Every row belongs to one group in each of 4 separate groupings. Each group adds its own fixed numbers to the row, and there is some noise. The rows also spread widely along 12 directions, which tell nothing about the answers.
In the rows, 128 means zero.
Some rows, each with its group in each grouping after it:
[117 180 122 143 190 108 128 101 167 148 170  80 153 192 129 109  99 136
 155 136 203 137 146 167 176 103 163 121 150] => zikon Z_56 (0) Vus
[101 146 118 166 161 148 165 118 194 109 137  76 133 159 120  82 107  77
 110 153 127 128 154 132 148 104 135  82 122] => nafe Z_289 (0) Vus
[143 129 107 156  76  92 131 152 150 171 126  93 121  90 113 114  97 173
 110 145 100 108 149 121 129 118 148  97 151] => Ruke Z_575 (2) Tud
[144 134 167 125  89 131  73  95 180 170 144 145  85 182 107 145 161 143
  92 132 129 101 119 154 159 173 170 144 161] => kav Z_714 (2) Demu
[142 139 124 115 174 148  94 117 126 179 141 146 166 132 120 123 143 123
 185 104 144 126 104 117 144 119 154 152 144] => mopov Z_716 (1) vepal
[125 110 126 145 118 161 143 120 156 111 145 100 105 195  84  79 128 113
 117 106 156 109 173 102 125 121 141  93  53] => kav Z_289 (1) Tud
[114 159 147 164 114 111 113 111 113 140 141  99 134 161  95  92 115 164
 121  97 137 133 104 115 133 108 165 121 136] => mopov Z_56 (2) Demu
[140 121 199 160 124 178  81  77 157 121 151 144  82 197 117 120 134 127
 148 110 123 126 124 101 147 150 142 121 105] => Ruke Z_714 (2) vepal
[130 117 174 127 131 144  50 112 127 182 139 132 169 126 125  72  89  95
 134 133 117 139  72 177 170 103 173  63 175] => bor Z_575 (1) Vus
[ 92  88 122 181  86  97 116 113 105 127 123 131 191  44 151 146 139 162
 120 115  87 111 116 131 134  86 140 174 160] => bor Z_716 (1) Tud
[ 93 149 135 145 118 147 109  95 146 111  93  77 130 141  95  98 149 149
  86 141 110 102  87  95  95 100 115  91 168] => nafe Z_714 (1) Demu
[ 96 121 104 143 132 118 144 124 137 144 156 143 161  86 148 136 156 118
 127 124 127 115 152 151 177 141 177 181 139] => zikon Z_575 (2) vepal
[108 133 184 119  73 104  39  98 139 156 118 138 183 101 143 146 125 194
 116 141 137 100  80 194 146 106 171 126 216] => zikon Z_714 (1) vepal
[181 166 131  72 117 131 105 146 191 195 113 135 128 134  99 149 155 138
 153 138 116 127 114 119 127 160 171 113 163] => mopov Z_714 (2) Tud
[122 200 125 124 141 142 136 137 171 125 143 106 167 151 105 154 136 159
 171 114 178 134 148 127 120 112 168 136 107] => kav Z_716 (2) vepal
[148 138 139 149 146 126  93 115 149 182 146 130 131 129 127 129 112 124
 149 134 122 133 118 140 156 126 145 132 152] => bor Z_716 (2) Vus
[115 147 124 135 126 113 121 128 125 171 161 130 160 116 119  98 118 135
 130 114 127 140  95 152 179 115 202 142 147] => nafe Z_56 (0) Demu
[ 97 148 115 183 148 170 167 120 136  97 143  92 132 124 114 119 120 143
 151 114 155 113 158  96 122 109 119 117  55] => nafe Z_56 (2) Demu
[108  91 126 170 154 142 115  96 115 141 157 133 169  72 150 123 118 105
 141 123 127 106 139 152 172 106 124 143 132] => zikon Z_714 (2) Vus
[150  93  97  67  76 115 104 109 162 157 130 137 194  99 105 127 150 141
 128 127 154  96 119 165 146  96 154 122 157] => bor Z_56 (2) Demu
[143 147 134  84 177 177  67 116 137 196 134 142 178 130 115 122 126 126
 186 122 180 112  95 163 143 132 154 108 147] => mopov Z_56 (1) Vus
[131 130 125 137 128 112  94 130 140 208 144 129 102 120 121  89 122 113
  95 147  79 129  98 138 178 157 185 130 198] => Ruke Z_575 (2) vepal
[160 109 117 147 149  89 112 107 154 179 159 125 179  88 157 119  98 105
 174 137 115 129 132 157 187  77 137 116 176] => zikon Z_575 (2) Demu
[151  56  51 158 181 116 145 111 157 191 155 121 159  82 154 120 123  78
 153 154 147  91 180 147 188 109  97 135 137] => bor Z_575 (1) Demu
[135 108 143 152  56 127 131 122 161 122 140 144 131 108 116 155 145 155
 138 105 108 110 153 126 135 133 155 155  93] => kav Z_56 (2) Demu
[129  98  84 161 130 129 132 124 106 177 164 127 129  95 114 119 114 156
 137 107 145  94 166 125 152 135 139 165 105] => Ruke Z_716 (0) Vus
[137 118 136 128  75 150 120 132 206 135 123 134 127 109 118 164 148 124
 117 148 118  89 165 154 128 155 138 136 119] => kav Z_716 (2) Vus
[115 198  74 121 184 107 158 152 144 178 136  74 161 119  89  85 123 111
 126 127 119 162 112 118 134 100 181 110 158] => kav Z_289 (2) Vus
[164 150 140  92 110 146 126 150 184 147 127 151 191  77 133 152 126 125
 203 128 106 147 113 132 139 104 177 110 119] => nafe Z_56 (2) Tud
[125 163 158 103 114 187  82  99 176 141  94 130 110 151  98 151 183 157
 130 132 133  87  96 114  90 169 122 119 153] => mopov Z_56 (2) Demu
[124 139 127 154 160 114 112  91 149 157 171 133 124 183 123 131 153 127
 140 108 135 138 125 134 173 131 173 181 155] => kav Z_56 (0) Vus
[ 95 126 180 187 127 171  99  93 141  92 115 127 177 103 147 146 127 138
 168 111 122  98 122 129 115 104 105 129 120] => mopov Z_716 (1) Demu
[137 108  91 156 147  85 175 143 137 160 180 118 183  92 128  95  93  81
 150 114 129 156 152 141 203  96 185 137 100] => bor Z_714 (2) Demu
[ 82 152 111  76 114 168 107 107 153 107 103 120 228  89 111 156 181 140
 126 130 166  95 113 161 106 114 147 119 161] => bor Z_575 (2) Vus
[119 128  92  92 113 132 122 119 146 132 109  74 167 142  65  73 133 128
 111 128 147 115 114 117  98  72 138  77 142] => kav Z_56 (1) Vus
[ 86 156 182 172 122 155  70 114  77 135 166 137 213 111 123 107  79 179
 162  73 158 133 100 179 147  74 184 103 111] => kav Z_289 (0) Vus

New rows, each followed by its group in each grouping:
[128 131 118 123 140 134  91 136 135 211 162 126 149 124 119  89  97 122
 115 140 165 110 118 189 191 141 177  93 156] => bor Z_575 (0) Demu
[138 170 146 122 175 140  89 105 119 158 138 116 184 147 105 100 119 120
 192  98 132 151  86 114 132  83 157  91 159] => mopov Z_575 (2) Vus
[105 150 111 120 166 139  80  85 121 156 148 120 171 154 127 122 156 144
 123 123 164 108  97 142 157  99 154 130 187] => nafe Z_575 (2) Tud
[ 59 130 155 205 143 144 111 103  90 120 151 118 176  97 142  94 110 118
 108 107 124 117  98 157 171 107 162 139 137] => mopov Z_56 (2) Demu
[ 94 116 207 167  93 160  52  81 146 129 135 161 154  88 170 154 131 151
 130 133 114  97  93 195 162 134 143 139 167] => zikon Z_56 (2) Demu
[135 142  82 115 107 118 160 157 163 164 150  84 130 142  81  89 104 143
 105 137 190 110 167 148 145 137 165  92  87] => bor Z_56 (2) Demu
[156 179 104 110 130 141 145 170 199 184 110 104  95 129 102 152 135 176
 160 160 159 121 156 111 103 171 144 114 109] => bor Z_56 (1) vepal
[ 88 136 133 188  83 110 155 139 161 130 143 110  92 127 116 123 132 138
  71 134  93 119 155 140 150 163 178 163 124] => kav Z_56 (0) Vus
[ 95 134 194 183 113 173  89  92 149 111 128 137 141  98 159 142 130 134
 143 128 105 107 119 152 142 139 126 117 135] => zikon Z_575 (2) Demu
[101 110 111 156 117 124 105  92  89 123 134 104 189  83 116 114 111 177
 143 106 155 100 124 132 117  57 109 117 135] => zikon Z_56 (2) Vus
[ 72 109 156 158  56 130  88 108 109 113 121 121 162  99 110 118 133 171
  88 111 116  98 106 155 119 105 157 130 141] => kav Z_56 (1) Vus
[111 174 204 214 172 169  99  98 142 136 139 128  74 162 152 115 119 134
 156 115  77 155 106 103 141 152 142 132 128] => zikon Z_289 (0) Tud
[ 78 135 146 106 131 170  95  88 169 131 130 149 138 167 122 127 203  80
  77 129 123  98 108 162 161 193 184 166 185] => mopov Z_575 (0) Vus
[ 92 143 149 164 104 131 142  96 155  73 118 113 161 112 137 159 163 161
 145 109  93 133 127  94 109 108 145 168 135] => Ruke Z_56 (2) Tud
[ 67 125 153 170 163 216  63  93  94 136 129 123 162  91 121 102 120 120
 114 127 133  91  83 159 134 110 111  95 139] => kav Z_56 (2) Vus
[146 104  70  75 104  78 146 111 197 145 127  97 173 134 114 128 155 126
 128 148 164 103 164 152 141  96 147 143 167] => zikon Z_56 (1) Vus
[133 162 172 153 145 181 106 116 223 127 116 137 138 115 163 199 141 137
 180 166 141 109 148 148 127 152 112 128 129] => bor Z_716 (2) vepal
[154  81  65 116  94  69 125 155 150 208 128 105 152  76  98  81 113 115
  83 158  92 110 127 140 158  88 159 109 187] => kav Z_714 (1) vepal
[ 93 113 164 148 101 135 122  78 160  87 121 131 122 171 118 121 184 109
 101 103  99 132 123 110 128 143 160 166 128] => bor Z_289 (1) Vus
[167 151 105 139 123 105 153 136 149 142 113  81 157 103  86 100 102 155
 184 116 109 155 117  67  93  56 114  74 115] => bor Z_56 (2) Demu
[141  73 206 120  77 131  42  73 164 133 141 167 176 129 150 122 119  96
 151 119  92 122  91 176 176 100 170 130 174] => Ruke Z_716 (1) Vus
[149 158 195 143  83 127  93 121 174 145 132 150 109 167 119 140 134 164
 154 112 105 141 109 122 136 148 183 139 143] => mopov Z_56 (0) vepal
[ 79 154 123 161  74 105 129 109 159 110 112  60 113 165  82  96 141 177
  44 139 125  98 119 125 106 109 139 109 169] => kav Z_56 (0) Demu
[106 191 165 146 135 131 127 147 181 137 111 102 147 124 133 122 125 122
 142 152 101 161 104 131 133 137 186 103 157] => bor Z_575 (1) vepal
[105 166 214 177  88 132 104 110 162  97 144 112 134 170 138 130  91 175
 151 110 159 133 152 166 135 128 172 108  91] => zikon Z_289 (1) Vus
[ 98  94 132 168 128 151 115  89 111 109 122 122 197  48 138 120 128 135
 147 114 105  99 113 127 128  70  97 121 142] => zikon Z_714 (0) Demu
[118  80 134 143  75 139 110 103 151 116 134 162 175  72 132 167 164 119
 133 107  92  97 143 144 136 113 137 176 128] => kav Z_716 (2) Vus
[140 130 130 144 109 152 137 123 169 149 137 138  87 154 106 148 156 149
 139 114 137 103 163 110 123 179 144 159  98] => mopov Z_56 (0) Vus
[125 112 156 109 178 221  83 101 113 144 115 153 171 106 107  90 146  69
 188  96 102 131  72 105 122 119 134 105 114] => mopov Z_56 (1) Vus
[ 99 126 153 123  77  95  91 105 131 131 120 111 186 119 110 113 131 151
  94 124 127 127  88 157 135  94 179 118 179] => bor Z_714 (1) Vus
[109 140 113 116 134 100 116 103 164 178 140 119 106 152 118  98 163 105
  77 141  92 138  95 142 176 165 197 176 214] => Ruke Z_56 (0) Vus
[113 144 185 136  61 122 126 132 239  92 110 100 170 119 141 117  99 108
 109 169  91 132 136 179 147 106 176  73 160] => Ruke Z_289 (2) vepal
[158 154 189 155  81 118  82 133 187 179 149 156 105 142 145 172 109 174
 151 142 132 126 142 163 163 168 176 124 138] => bor Z_575 (2) vepal
[129 119 118 196 145 108 161 115 197 106 136  85 142 127 143 127 107  99
 139 158 114 129 167 113 148  78 103 116 131] => bor Z_716 (2) vepal
[ 94 140 154 151 137 146  80 112 162 166 128 125 183  80 159 119 111 109
 103 160 120 113  92 207 173 121 154  99 192] => bor Z_289 (2) Demu
[110 170 146 117 146 155 103  96 177 110 140 111 194 163 115 137 144 131
 159 118 171 117 119 154 136  93 153 122 149] => kav Z_716 (0) Demu
[ 84 131  71  88 142 135 150 115 157 115 128 133 241  77 134 159 191 124
 141 128 163 110 137 155 144 105 161 171 163] => bor Z_575 (0) vepal
[126 109 163 125 127 180  81  80 151 105 122 170 201  79 147 164 159 110
 190 103  93 118  94 122 126  83 121 146 140] => nafe Z_716 (2) Vus
[134 103 146 137  99  99 111  81 158 103 157 133 170 163 132 121 136 121
 142 106 126 135 123 130 169  64 165 139 143] => nafe Z_56 (2) Tud
[ 97 132 155 144 165 166  96  74 112 106 113 133 207 114 128 115 162 117
 178  82 109 131  81 104 112  80 132 136 145] => mopov Z_289 (1) Demu
[ 76 139 165 147  90 134 111 110 118 126 157 154 159 101 137 133 150 152
 106 100 133 116 117 175 174 163 204 179 130] => zikon Z_714 (0) Demu
[166 180 147 130 131 105 146 135 192 155 140 119 103 161 100 125 148 102
 156 118  73 177 114  86 146 140 188 140 131] => kav Z_714 (2) Demu
[130  90 141 143 137 156  96  81 129 130 134 174 181  70 162 166 170 138
 194  99  91 117 110 116 139  99 116 182 148] => zikon Z_56 (0) Tud
[ 74 182  82 158 146 162 141 145 136 141 101  71 109 120  94 134 164 184
  88 141 150  82 141  99  76 155 119 139 127] => kav Z_716 (1) Tud
[154 110  80 149 148 122 188 130 177 128 138  95 131 131  99 101 127  85
 156 123 109 140 173  76 130  99 119 124  93] => bor Z_716 (0) Vus
[153 155 171 145 118 137 101 129 133 157 132 146 137 139 115 124 131 147
 181  93  81 148 103  94 126 127 170 117 137] => mopov Z_575 (0) Tud
[124 111  78  96 113 123 119 142 129 189 128 115 152 112  91  87 134 149
 100 133 162 100 130 145 133 122 161 112 140] => bor Z_289 (1) vepal
[ 91  99  61 167 151 103 165 122 128 122 139 110 221  44 145 147 143 111
 152 122 123 108 163 136 141  70 128 184 134] => kav Z_716 (1) Vus
[149 105 139 161 113  92 148  93 230 109 141 117 109 176 134 134 152  78
 126 148  84 141 154 111 166 102 144 154 155] => kav Z_56 (2) vepal
[101 142 184 126  84 163  80 138 161 149 119 158 195  50 150 141 122 129
 130 140 100 118  82 200 157 138 183 117 161] => bor Z_716 (0) Demu
[ 92 147 144 142 120 186 118 121 123  91 130 133 201  92 122 136 128 170
 181  98 152 111 128 116 106  87 140 104  91] => nafe Z_575 (0) vepal
[164 136 100 142 160  96 159 114 168 145 141 119 164 114 126 159 145 113
 190 113 115 143 157  90 139 101 136 159 134] => mopov Z_714 (2) Vus
[125 115 109  89 150 170  71  87 131 163 128 158 204  95 135 160 174 151
 157 114 167  92 106 158 133 106 129 140 165] => bor Z_289 (2) Tud
[155 102  82 168 144  78 139 137 117 198 174 113 128 117 119  84  94 110
 124 119 115 139 142 120 187 102 161 139 134] => bor Z_716 (2) Tud
[121 112 150 163  85 116 107 109 133 124 122 102 163 123 113 110 103 171
 139 114 142  99 129 132 117  81 126  95 128] => mopov Z_56 (1) Demu
[143 136 120 153 119  96 142 115 203 126 119 109 161 128 141 162 146 145
 159 144 110 114 158 112 123  97 121 134 179] => mopov Z_575 (0) vepal
[100 104  43 147 175 139 132 130  94 222 158 127 122  66 119  98 145 128
  89 131 126  80 130 137 174 168 146 190 161] => Ruke Z_716 (0) Demu
[157 116 123 107  89 146 127 131 178 140 120  95 105 159  78  77 123 112
 115 138 109 115 144  96 120 127 145  60 118] => Ruke Z_575 (2) Tud
[ 95 114  89 109 105 172 129 132 145 145 121 124 120 114  88 128 180 125
  82 127 144  72 152 133 114 174 144 158 110] => kav Z_716 (1) Vus
[ 76 139 169 117 104 152  64 107 148 141 124 142 199  97 136 126 140 108
  87 138 125  97  82 207 159 132 181 128 200] => mopov Z_716 (2) Vus
[127 161 162  96 123 139  94 105 180 104 136 129 227 137 133 138 131 116
 175 119 145 142  96 155 151  63 176 107 155] => nafe Z_716 (2) Tud
[ 85 157 101 120 108 121 161 139 170 117 106  82 139 136  84  96 159 111
  53 148 120 109 124 119 122 139 170 117 158] => mopov Z_714 (2) vepal
[ 99 155 112 156 147 132 148 162 154 167 131  90 118 125 117  90 113 104
  88 151 128 111 141 140 148 161 168 120 134] => mopov Z_716 (1) Tud
[ 89 116 148 202  80 139 122 105 137 120 117  95  65 146 112  96 129 171
  56 128  84  92 139 102 110 149 123 122 136] => Ruke Z_289 (0) Tud
[104 132 113 152 150 125 126 116 112 151 171 123 187 104 133 106 110 133
 152 101 151 122 131 154 178 106 177 157 131] => Ruke Z_716 (0) Demu
[179  86 146 122 103 154 106 106 175 139 124 148 153  98 124 138 128 111
 198 118  84 120 140 103 123 104 116  99 122] => Ruke Z_575 (2) Vus
[111 146 112 130  91 132 117 149 144 172 134  85 143  96 100  94  85 172
  94 150 163  90 133 173 139 130 161  79 135] => Ruke Z_56 (2) Demu
[104 117 127 152 104 125 109 115 141 123 107  71 147 138  88  62 111 132
  91 141 111 115 100 116 111  59 126  70 159] => kav Z_56 (1) vepal
[148 129 167 122  94 153 100 129 166 153 168 124  83 220  78  85 116 111
  97 115 159 118 145 144 168 161 192  87  83] => kav Z_714 (2) Tud
